The same things were measured in two ways. Each way mixes the same 11 hidden numbers, adds some noise and spreads widely along 6 directions of its own, which tell nothing about the thing.
Some things both ways: the first way, then the second way.
[ -3  13  -8  19   9  23   9  -6 -13  17  -4   7   7 -17  -8 -22  13  24
  -2 -17   9  -5]
[ 12   8   7   5  -9  -4   1   2   2   3 -24  29  18   9   6  19 -22 -18
  -5 -11]

[  0  18   8  19   7  22  27   6  16  12  -9  16 -16   2  17  -6   8  -5
   0  -9 -21  -9]
[-18  22  10  -9 -17  21   3   9 -17  -6   2  24  16  22 -18  15   6 -20
 -14  -3]

[ -1  -6   6 -36 -14 -18 -21 -41  -4 -30  35 -12  27 -13   3  -1  -5   4
  13  -4   6   1]
[-18  10   4 -13  -6   9   1  22   0   1  21   1  20  11  10  13 -20 -19
 -17  17]

[  8   5 -18  -1 -14 -12 -29   3   2  18   5   1  -5 -10 -25  16  16  -8
  -1 -15   5  17]
[ 12 -11  -2  -4  10 -17  -4   4   8  -7  11 -12   6 -14   7   0  -1   3
  12   1]

[  0  16  13   1   3  16  -3  -4   8 -11 -25   1  25 -15   3   6 -14   8
   9  -3  16 -15]
[ 10  -5   4  -2 -13  14  -7  20  -1  -6  -3   2 -11   7 -16   7  20  -2
 -14 -15]

[  4 -13  -4  35   2  17  39  33   1  27   1 -17  -7  -5 -14 -27  13 -15
   9 -15 -20 -12]
[  2  -9   2 -20 -15  15   3   1  13  -4 -14  18 -14  -7  11  16  12 -10
 -20   3]

[ -8  18  -5   7  -4 -10  -4  15   6  -8  -6  20   1 -21  -7  18  16  20
   2   7  20   7]
[ 15  -7 -21 -14  -7 -27  -1   9 -11  -1  17 -11   4 -10  14 -14 -16  12
  30 -12]

[ -8  -8  20  12   5   8 -14  25   7   4 -19  16   1  12  -2  17  -6  -8
   4  27  -6  -3]
[  9  10  -9  22  -6  10   4  41 -11  13  15 -21  10   7  20   9 -20  17
 -18  12]

[ -6   6   7 -27 -21 -39 -16  21   1 -25  18  20  -7  -2   5  35   7   8
  11  10 -15  38]
[ -4  -1  -8   9  -4  -9   0  18   0  -7  -7   6  13   8 -24  12 -19 -15
 -12  -9]

[ -2 -12  -2   8   9  17  12   8 -22   1  -6  13  -6  -3   7 -24   7  18
   8  -1  -9  -1]
[  3   8   6   0  -5   2   8   0   7  -7 -13   5  -1   8   7   5  -6  -4
  -8  12]

[-10  24  15  -5  14  -8 -33   3  17  -4  -1  14   9  -8  -5  22 -18  -1
 -10  20  22 -23]
[-10   6 -10   0   6  21  -2 -15  -3  -7  14   1  -5  -7  16  -3   6  12
  11  12]

[ 14 -16   3  -6   6  -7 -37 -16   1   7   2 -10   9   1 -13   3 -25 -15
   9  -3  14 -11]
[  4 -18   6  -7  11 -25  -5   4  13 -14   9 -12  -3  -9 -11   5  12 -13
   9   2]

[  8   3 -10 -10  -6  -3  12   7 -19   2  13   7  -5  -2  10 -11   2  17
   9 -20 -25  16]
[-13   8   4   3 -11   8  10   0   7  -7 -17   5  -9  13   3   2  -2  -9
 -11   8]

[ 13  -9  15 -22   3 -21 -37  16  12  -6  13   4   6  13 -28  26  -7 -27
   2  19   5  -6]
[ -7  13  -2  -5  -6  23  11  -1   4   3  -1 -11  -8   2  33  -3 -21  10
  -1  24]

[ 18  21  10  -8   7   4  17  -1  27 -15 -17  -3  14  -6  -6  19 -19  -5
  -5  11  13 -24]
[-18  -1   8 -21 -15  15   7  17  -4   3   3 -13 -26   2  19  -4  24   6
 -14   6]

[  6 -12  11  11  19   4  20   2   1 -10   0  14 -12   5   4  -6  -6   3
   3  16  -2  -8]
[  3 -15  -1   2  12  -2 -14  26   3   0   1  -3   9  -5 -35  -5 -14   4
  -6 -20]

[  2  -2  -7  -9  -2 -12  -9  -1  -8 -12   4  10   3 -13   0   5  -1  13
   8  -2   0   4]
[-17  10 -11  18  -1  22   0  27  -1  -2   3 -16   6   7  -3  -4 -19   9
 -24  11]

[  6 -16  20   1  11  12 -11   5  -2  -9 -19   9  -1   7  -7   7 -14  -4
   3  24  -1  -4]
[ -1   2  11 -23  -6 -12   4   3  -6 -13   3   5  -5  12   0   9  21  -9
  -1   5]

[ 11 -14   1  34   9   4   0  30   1  26   0  10 -17   9 -14   8   2 -11
   3   7  -2  -1]
[  9   1   0  13  -2 -13   6   6  -1   5 -20  -2   5 -11   4   4 -20   0
   1   6]

[ -9   2   2  -7 -10 -15 -11  30  -1 -17  -2   8  -5 -14 -14  29   4   8
  -7  31   3  10]
[-18  25 -13  14  -4  28  10  12 -12  -2 -25  13  12   8  10  21 -24   3
 -41  24]

[  3 -16  -5   4  -3  -1  15  20  -7  -3  -3  -4 -13   1  -1  -3   1  -1
   2   8   2   7]
[ 13  -5  -9  -5  -1  -2  -2   4   0  -9 -21  -9 -14  -5   0  -4 -14  11
  -1   2]

[  6 -20   8  -8  -2  -3  -2  12 -17  -5   4   7  -7   2  -3  -6   1   8
  15   5 -14  15]
[ -2   4   3   1  -2   3  10  18   5   1 -10  -5   1   2   6  11  -7   1
 -18   8]

[ -8 -13   9   5   5 -12   8  49  -8  -5   3  20 -25   6 -14   5  17   0
   2  23 -22  17]
[  2   0  -8  -8  -3  -3   5   3   9  -4  -8   7   3   3  17   6 -18  -2
  -7   7]

[ 28   2   1  -7   7  19   4   2   4  21  -6 -15  -2  11  -9  -9 -15 -22
  -7 -14  -2 -20]
[  4   3  14  -4   1   8   5  10  10   0 -15 -15 -14   2  12   1  -3   6
  -3   9]

[  6 -26   2  17  22  -4 -24 -24 -22  -3   7   7   8  -8 -17 -11 -14  13
  18  -6   8   5]
[-14  -3   8   1   2  11  -5  -6  12 -11  -8   2  -8  -5   8   2  17  -8
 -10   7]

[  0 -22   2  34  11   5 -12  -2   7   6  -2  -9  17  -2  -6  -6 -11 -27
  20 -11   3 -24]
[ 27   4 -34  20   3   1 -26  18  -5 -16  -8   1  23   6 -25 -15 -53   8
  12 -26]

[ -4  32  15 -15  -5   1   5  -2  16 -17  -4   6   6 -22  -3  16   3  16
  -7  12  19  -2]
[ -2   1   1 -23  -6  -7  -1  16 -14   0   1  27  19   5 -18  23  -1 -16
  -6 -22]

[ 13  -6 -11   2 -14  -4  20 -24   6  12  23 -19  12   3  18 -10  -8  -7
  15 -28 -24   2]
[  0  -1  -8   8  -2   3  -2   9   1   2  -8  -3   1  -4   8  -6 -14  10
   0  -6]

Other things, the second way, with their names:
<1038>: [-10  10   7  -4 -13  14   5   3 -11  -1   9   9  -2   0  -3  -6  18   2
 -12  18]
<316>: [ -5 -15  20   0  -5 -15   3  15   5  -1   6   5  -7   2  -4  23  32 -22
 -28  15]
<624>: [ -7  -8  -4   2   2  -4  -4  18   2  -5   5   5  11  -4 -19  13  -3 -13
 -16  -2]
<345>: [ -5 -10  -6 -12  -5   1  -4   3  -4  -2   7   5  -8  -5  -8 -10   4   4
   6  -7]
<848>: [ -5   2   2 -10 -11  -3  -5  26 -11  -1  15  -7   2  13  -5   0  -2  -9
   0  -7]
<969>: [ -5  20 -20  -4  -4  -9   2  13 -16 -10  -4 -13  12  12  16  -8 -25  13
   7   1]
<371>: [ 10  -2  -9  -2   0  -2  -4   0   5 -10 -19   4   0  -6   0   3 -14   0
   3  -7]
<623>: [ -1  11   8   7  -4  21  10  -8   9   0 -13   2  -5   3  28  10  -6   3
 -11  23]
<343>: [ 23  -9   1  -2  -4   6  -4  11   2  -1  -1   4   2 -11 -12   4  -3   5
  -9   2]
<1046>: [ -9 -14 -14  -9   6 -46 -10  12   3 -28   2 -23  -5  -2 -14 -15   6 -11
  17 -11]
<531>: [ -5 -18  20   0  -4  19  -1  18  21   2   4 -14 -18  -8   0   5  27  -5
 -29  13]
<242>: [  8  11  -3  -2  -2 -21  14   5   0  -5 -18   5  12   7  32  22 -10   0
  -8   6]
<841>: [-11   4  15  -8 -16   5   2  -2   4 -11 -16   2 -14   9  -7  -7   6 -18
  -9  13]
<1033>: [ 11 -12  10 -14  -2  -8   6  -9   7  -5   1   2  -9 -19   6   5  24   0
   2  14]
<155>: [ -7   2 -11   0   0  12   4  18   1   1  -6   8   7   3   7  10 -10  11
 -27   1]
<781>: [ 20  -9   9  -3   8 -22 -10  22  -4  -4   9 -17   6 -10 -15  -4   8   5
   9  -5]
<608>: [-12   3   4   3  -3  -3   5  36  -4   5  14 -18  10   1   0  12  -5  -6
 -22  15]
<217>: [ 20 -13  -8  -5   7  17  -9  21  10   0  -2  -7  -6  -5   8  10 -12  18
 -12  -9]
<100>: [ -6   4  -4  22  -7 -10   9   8   5   2 -22  18  21   3 -10  30 -33 -32
 -12  -3]
<89>: [ -7   4  -9 -17 -15   8   1  -2 -11  -7   8  -3 -11   9   0 -15  -6   2
  18  -5]
<117>: [ -1   0   0   7  -2  23  -8  -5   3  -8 -12  13  -7  -6  -6  -6  12   7
 -17   6]
<674>: [  5  -3   7  16  15 -10   1 -11  35 -12 -33   2  10 -16  35  18  -2 -10
  -9   7]
<582>: [ 26  -7 -22 -16  17  12  -9 -12  -2  -7   4  -6  -6 -17   4 -25 -25  44
  22   3]
<61>: [  7 -32   5  13   5   5  -9  12  25  11   8 -14  -9 -28  13   5   7   2
   0 -12]
<718>: [  4   0  -7 -26  -9 -25  -5  21 -13  -6   5  -3   2  17 -10 -12 -20  -4
  17 -16]
<4>: [  8  26   0   9   0  24   1  -1 -18  -1 -24  -2   2   4  26   0  -5  29
  -4   5]
<315>: [  4  -7  -2 -23   3  17 -12 -12 -13  -8  -4  18 -12  -6 -21 -15  17  22
   9 -19]
<568>: [-15   5 -13   4   8 -11  -8  17 -12 -18 -16   2  11  14 -32   4 -16  -8
 -11 -12]
<773>: [ 21   6 -20   3  11 -18   0 -23   0 -12 -29  13  17 -10   3   1 -44   7
  30 -11]
<851>: [ -3 -17  29   8   9  35   0  -1  28  11   4 -25 -28 -25  35  -7  30  21
 -20  33]
<770>: [ -9  11   0 -23  -9  -1   7   6 -13   0  13  -7  -4  12  22  -6  -3   8
  15   2]
<79>: [-41   9 -10 -25  -9  50  -1 -11 -15 -14  25  -4 -27   0  -2 -20  31  16
  -4  17]
<895>: [  2 -15   5   4  -3 -14   8   4  17   1 -11  10   3  -8  -5  21  -4 -20
 -10  -1]
<289>: [-19   8 -16 -17 -17  21  -6  -6 -14 -12   1  30  -3  21 -12   6  -6 -16
  -2 -15]
<101>: [  5   6 -29   2  -3  -3  -7  12  -4 -11   4  -3   3  17   6   0 -31   4
  15 -15]
<133>: [ 15 -21   8  19   9   2  -9 -13  23  -8 -15   9  -5 -25  -6  11  18  -7
  -3  -3]
<446>: [-10  -6  -3   7   0 -12   4   4   1   4  -8  -1  -3  -7  21  14  -5  -5
  -3   1]
<602>: [-14   9   7 -15 -11   4  10  10  -4  -2   3 -20  -4   2   7  -5  -8  -6
   6  13]
<904>: [ -7   9   0  -1  -7  12   6  -7  -3   4 -11   4 -12   2  32  -6  -6  10
   2  11]
<1029>: [ -9   2 -10  -9  -1  15   2   4   2   1  -5   2  -1  -4   4 -12 -15  18
   2  -9]
<368>: [  4  -5  11  15 -10  16   2   2  12   5 -25   4 -15  -3  12   6   2  -1
 -16   4]
<107>: [  8   3  10  15   5   1   2   1   8   2  -8   1   8  -5  10   9 -13  -4
  -9  22]
<870>: [ -1  10  -3  -8  -6  17   1  15  -1  -1  14 -13   1   9   5 -14 -23   8
   0  13]
<505>: [ -6 -12  12  20   9  12  -3   2  22  -4 -13   8   3 -12  -5  10  22  -1
 -25  -2]
<920>: [-14   2   9   1 -15  19  10  26  -6   8  -7  -3  -8  -3  10  24  23  -3
 -41  12]
<634>: [ -7   1   4  -6 -10   5  -6  10   4 -15  -6   6  -2  15 -11   2   4 -17
 -10  -7]
<213>: [ 12  -2   5  -7   0   8   2  11   5   1  -6  -7 -11  -2  10  -1   0  15
  -9   8]
<75>: [ 19  -3  -7 -31   6  -1  -8 -26  -3 -13  -4  12 -11  -7  12 -18  -1  21
  31  -6]
<423>: [  1  -2  -5 -20  -2 -21  10  -1  -9  -2  -3  -1   2 -15   6   1  -2   3
  17  -4]
<399>: [  3 -13  16   6   6   5   4 -15  23   0 -26  10 -11 -16   5   8   7  -4
  -9  10]
<337>: [ -4 -13   5   5   6 -14  -2  -1  20   0  12 -10   3 -21  23  -3   4  -8
   8  12]
<557>: [  3 -19  24 -15  -4   7  -3   6  13  -8  12  -2 -22   1 -21   3  43 -10
  -6  -1]
<782>: [  4  12  -7   0  -1 -18   5  -3  -2  -5 -14  15  22  11   6  12 -37 -13
  12  -5]
<669>: [ -5 -14 -11   0   7 -18   0  11  12 -13 -14 -13  -3 -15   2   7   3  -1
 -10  -4]
<636>: [ 20   1  -6 -17   9   3  -8  -8  -2 -11 -14   4  -3  -7   2  -7 -15  16
  13   0]
<20>: [-12  11  -3  14  -9   4  10  13  -8   2  -9  -4   4   4   2   0  -9   3
 -16  12]
<778>: [  6  11  18  -2 -12 -13   5   9  -1  -4   2  16  14  27  -6  16 -10 -28
  -6  10]
<329>: [ -5  11  16 -12 -10  20   1  -5  -1  -1   9  16   0   7  -2  -9   7  -5
  -3  17]
<187>: [ -5   6   3  11   9  10  -6   8  -4   2  -4  -7   8 -13   1  -6  -8  10
  -6  10]
<162>: [ -8   4 -24  -9   9 -17  -1  24   1 -20   0 -25  13   4  25  19 -15   1
  -8  -3]
<612>: [  4  -4  12  20  -1  -4   7  11  16   0 -20  10  19  -8 -13  25  -3 -21
 -22  -2]
<275>: [  4 -11 -18  -5  11 -20  -1 -14   5 -16  -7   7   1 -15 -14  -7  -3   8
  16  -8]
<510>: [  2  -4  -2  -4  -3   2   4  10   6   7  -9  -2   3 -13  21   1 -17   8
 -11   8]
<280>: [-10   1  -9   7  -4  11  -5  22   1  -1 -12 -11   3   5  10   4 -19   2
 -10 -14]
<858>: [-20  22  -7   4 -16  38  10   4  -7  -6 -14  -5 -10  10  24   6  -2   8
 -23  18]
<85>: [-14 -17  -3 -13  -8  32  -7  21   9   1  19 -12 -26  -9  -7  -3  14  -2
 -18   8]
<852>: [ -1   1   4  -3   1  -7   3  -7   5  -5  -7   2   3 -12  11   2   5  -2
   3  10]
<135>: [  2  -7  -8 -14   1  -2  -3  -5   5  -8   7   1  -8  -1   9  -2  -2   3
  15  -5]
<298>: [ -2   8  -1   5   1  11  -5   1  -7  -5 -12   9   4   1  -3  -5   2  12
  -8  -2]
<839>: [  3   1 -24 -23  -1   8  -4 -14  -7 -13  -1  -3 -13  -2   0 -27 -16  26
  37 -20]
<481>: [-10  -9  15  -5   1 -13  -4  -8  13  -8   1  17   7 -11   2  13  19 -29
 -10  13]
<948>: [ -8  -2   6   2  -3 -12   4   0  -1   5  11   9   6   8   5   5  -8 -12
   9   0]
<678>: [ -5   6 -14 -17  -7   2   1  15 -14  -5  -2  -5  -1   8 -10  -3 -25   3
   6  -7]
<555>: [  4  13   9  -7 -23   8   9  18 -14   6  -9   0  -7  18   3   4 -12  -3
 -12   9]
<259>: [ -5   5 -11 -14  -5   7   2 -15   0 -13 -11  10  -4   2  14   0  -5   1
   9  -4]
<27>: [ -5   6  -5  22   0  26  -3  16   2   0  -6  12   3   8   2  13  -3   6
 -38  12]
<689>: [  5  14  -4   7  -5  -7  -2  13  -3  -5 -16  -2  23   2  12   6 -22  -5
   6 -17]
<114>: [ 10   5   4  -3   3  -4  -9  17  -9  -6   7 -12  10   6   6   6   0   3
   9  -9]
<534>: [  8  -1   5   8   9 -15   4 -14   7  -1 -24  14  14 -19   1   6 -16  -5
   5   7]
<941>: [  9   3  -8 -21  -2   1  -3   0   6  -7   3 -12   0   1  32 -15 -23  11
  23  -3]
<715>: [ -1  -8   6   1 -12  -2  -5  13   5 -13  13  -1  -7  15 -24   4  15 -22
  -1  -7]
<156>: [  2  17 -11 -10 -10 -26  -2  18 -18  -2   5   6  26  20   5  -9 -37  -5
  15 -10]
<194>: [  1 -10   0   4   3  -1  -4  18   9   3 -10  -1   5  -8  -3   6 -11  -2
 -11  -8]
<160>: [  0   9  11  10   0   2   0  26   2   6 -11  -7  13   4  16   5 -10   4
 -21   4]
<777>: [ -8  -4   4  -1 -10 -10  16  30   8   7  18 -29  -3  -6  19  -2  -2   0
 -14  25]
<657>: [ 7 -1 -1 -7 -4 -7  5 10 -6  1  5 -8 -2 -3  3 -2 -6  7  5  5]
<755>: [  9   2 -10  -3  -3  -9 -10 -35   7 -20 -29  36   5   3  -5  -6 -20 -13
  25 -19]
<172>: [  2  18   4   1   1   9   5  10  -7   2 -11 -20   6  -6  33  -1 -16  15
   2  13]
<453>: [ 8  8  8 -9 -6  4  3  8 -8  3  6 -1 -3  6 13  2 -3  5  6  7]
<812>: [  8   3 -11  -5  10  -8  -2  21 -11   4  11 -13  12  -7  25   4 -13  22
   2   1]
<367>: [  3 -12   0  -2   5 -21   8  17  12  13  23 -23   9 -15  33   5 -20   2
  11  13]
<412>: [  6   3 -11  -1   7  -6  -4 -28   0 -13 -25  22   2 -11   7  -7  -6   9
  19  -8]
<253>: [ 29 -16  -4  -6  14  11 -17  -2   9  -4 -13   2  -9 -13  -5 -14 -12  28
   8 -13]
<234>: [-17  12   5 -21 -21  -7  21 -21  -1  -9 -27  34  -4  20  -5   5 -15 -26
  -2  11]
<251>: [-17   8  15  -6   2  -8  16  -9   8  -4 -20   9   2  -5  21  20  12 -15
 -14  24]

Some of these things the first way, each followed by its name:
[-11 -14  -7   6   2  12  -3 -16 -19  -4  -4  -8  28 -14   5 -19 -13  23
   9   4  -4 -14]
<27>
[ -2   6  12  14  -3 -12  -4  37  24   9  -9  28 -21  10  -4  30  16 -16
   7  12 -19  16]
<612>
[  6  13 -12 -13  -5   3  -4  -3   6  -7  -7  -2  11 -12 -22  10  11   4
 -16   8  25  -6]
<253>
[  6  10 -15  -2  15  20 -15 -24 -24   5 -11  -1  12 -36 -15 -24  -9  41
  -7  -7  40 -22]
<251>
[-12   9   1   5  11  -6  10 -36  14   1   8   1  21 -10  22 -21 -12  17
  14 -14  17 -14]
<61>
[ 14  18 -17  24  22  -2 -25   9  28  42 -22  -4   3  -6 -42  17 -16 -14
 -23   4  33 -28]
<446>
[-14  22  -9 -11 -13 -11  19  24  -6   2  10  16 -13 -15  16  -5  20  28
   0  -7  -7  18]
<895>
[  0 -13  17  -5   3 -19 -24   8  12   0  13   1  -4  11  -3  13 -13 -21
   7  15   3  -3]
<773>
[ 15   1  -5  10   5  13 -42 -14  -3  12 -28  10   8  -8 -38  23  -1   4
  -7   4  28   8]
<4>
[ -1  25   9 -14   7 -12  18  22  11 -24  -1  31 -12 -12  -3  14  14  19
  -4  17   2   1]
<1029>
[ -5   3   5  18  20   0   9  25   6   6 -12  19 -20  -4  -9  -5   6   1
   0   6   1  -3]
<259>
[ -4   6  -2 -15 -15 -13  18 -12  -9 -31  13  20  -5 -11  11  13  18  35
   2  13  -2  34]
<315>
[ 28   5 -26  10  -1   4   2  -1   4  17   0  -6   5  -6 -18   8   4 -12
  -3 -24   5 -10]
<841>
[-11  -9  10  14   4   9  20  11  -3   2  -7  11 -26   4   8  -6   5   8
  -5  20 -12  16]
<812>
[  4 -16   4  12   6   0  14  -6  12  -7   2  -5  13  -3  -5  -4  -4  -6
   8  16   7 -20]
<510>
[  5  21  -6  14   6  -1  -9  12  10  12   0   6   1 -14 -20  20  -1   0
 -11   0   8  -8]
<412>
[  5   1 -15  23  -3  23  14 -12 -12   6   0   6  14 -19   7 -10   9  23
   7  -9   0 -15]
<1038>
[ -5   6  20  -9 -11  -5   8  42  21  -2 -18  10 -20  16  -1  30   1 -19
  -8  30 -30  16]
<242>
[ -7  -7  12   3 -11  -5  12   6  -4 -16  -5  10  -1  -9  11   9   0  21
  15  14  -5  23]
<920>
[ 12 -20  -1   3  -7  -8 -16   3 -10   6  10   3  -8   1 -11   7   2  -3
  13  -2  -9  17]
<608>
[-12 -12  15 -13  10 -23 -26  11  -1 -23 -22   7 -24 -14 -16   7 -13   1
   6  17  17  22]
<162>
[  1   1   5   1   7  -7 -11  14   5  10   4  13 -13   7  -9   6   2  -7
  -2   6  -6   4]
<782>
[  2  13  11  -4  17  -5 -16   0  10 -21 -11  13  16 -18 -20  18 -10  12
  -2  20  35 -19]
<194>
[  5 -23  19  26  37  -2   0  -6   8  -2 -15  12  -6   8  -9  -9 -22  -6
  15  10   9  -9]
<280>
[ 18  -8  11   4  20  -4 -19  17  11   0  -9   1  -3  -1 -29  12 -15 -18
   1  15  26 -22]
<678>
[ -8  29 -11 -15 -11  -4  24 -11   3   7  21  11  -4   2  34  -5   5  22
  -9 -11 -22  11]
<948>
[  9   5 -26  18  -2  23   6 -13   9  33 -22 -19  17  -8  -5  -9 -10   1
 -13  -7   7 -26]
<316>
[ 19 -12 -29   1 -11 -14 -20  -9 -10  22  17   7  -5   6 -33  12  24  -3
  -3 -14  -6  31]
<851>
[ -7  30  -3  21  15  12  17  26  15  22 -17   4 -23  -9  -7  -3   3 -11
 -19 -10  -6  -9]
<674>
[ -6   1  13 -12  -3 -16   6  16   5  -6  15   7 -12  10  10   5  -1  -7
   5   5 -21  14]
<135>
[ -4  -1  13 -18  -9 -18  -7  10 -14 -36   4  21 -12 -10   6  22   1  19
  10  14  -5  33]
<969>
[ 10 -20  -9  21  15  -6   3  -3  -6  12  11   8 -14  -5  -6 -15   0   0
  13  -9  -7  -6]
<79>
[  5 -24  14  17  17  -2 -22 -16 -17 -16  14  17   1  -3 -10   9 -11  13
  11  21  15   4]
<187>
[ 15 -26  -3  15  -1  11 -12   9  -4  32   2   6  -7  28 -13   0   9 -28
   5  -6 -36   8]
<778>
[  1  -8  12 -22 -20 -22 -17   8  -4 -22  18  13   1   5   4  29   3   5
  12  17  -8  29]
<657>
[-12  19   9  -6  10  -6  -8  37  -6   3  -4  14 -13  -6  -5   2  -2   5
  -4  -2  -5   6]
<101>
[  5 -16  -2  20  -7  13  -3   2  14  11  -8 -11  17  -1 -10   2   5 -21
  10   4   6 -21]
<343>
[ -9   4 -14   3  -6  -8   3   3 -15  -3   9  10  -7 -24   3  -7  15  29
   6  -7   4  15]
<624>
[ 14   3   8  -3   5  -4   7  10   7  -3   8  13 -22   4   5   5   2  -8
   3  -2   4   1]
<602>
[  4 -15 -31   1 -10   1   1  11 -11  17   3  -4 -13  -8 -22 -13  32   1
 -11   0   8   3]
<582>
[ 16 -10  -7   7  -4  -6  -8  30   2   9  -5  12  -7  -1 -20  13  13  -8
   9   2  -8   1]
<777>
[  9 -23 -27  33  -2   7  15  11 -22  39   1   0 -25  -2  -8 -31  21   2
  15 -37 -27  25]
<858>
[  2   2 -13  35   3  -2 -15  13  15  41  -3   3  -5   2 -17   9   5 -19
   1 -15  -3   0]
<133>
[  2  -8   7 -15  -5  12  10  -5 -17 -17   1  -3  11  -6   8 -12  -3  17
   6   5   0  -1]
<213>
[  6   3 -10  -7   5  -4 -18 -17 -25  -6  11   9  19 -17 -15  -1  -2  36
   3  -4  17   8]
<904>
[ -2 -25   0  29   7   3   4   0 -16  -7   6  11   8  -6  -3  -2   1  12
  17   7 -11   4]
<117>
[  1   1  12  -6  10 -29 -35   6  14 -12   9   9  18  -6 -28  28 -13  -8
   9  14   9  -3]
<289>
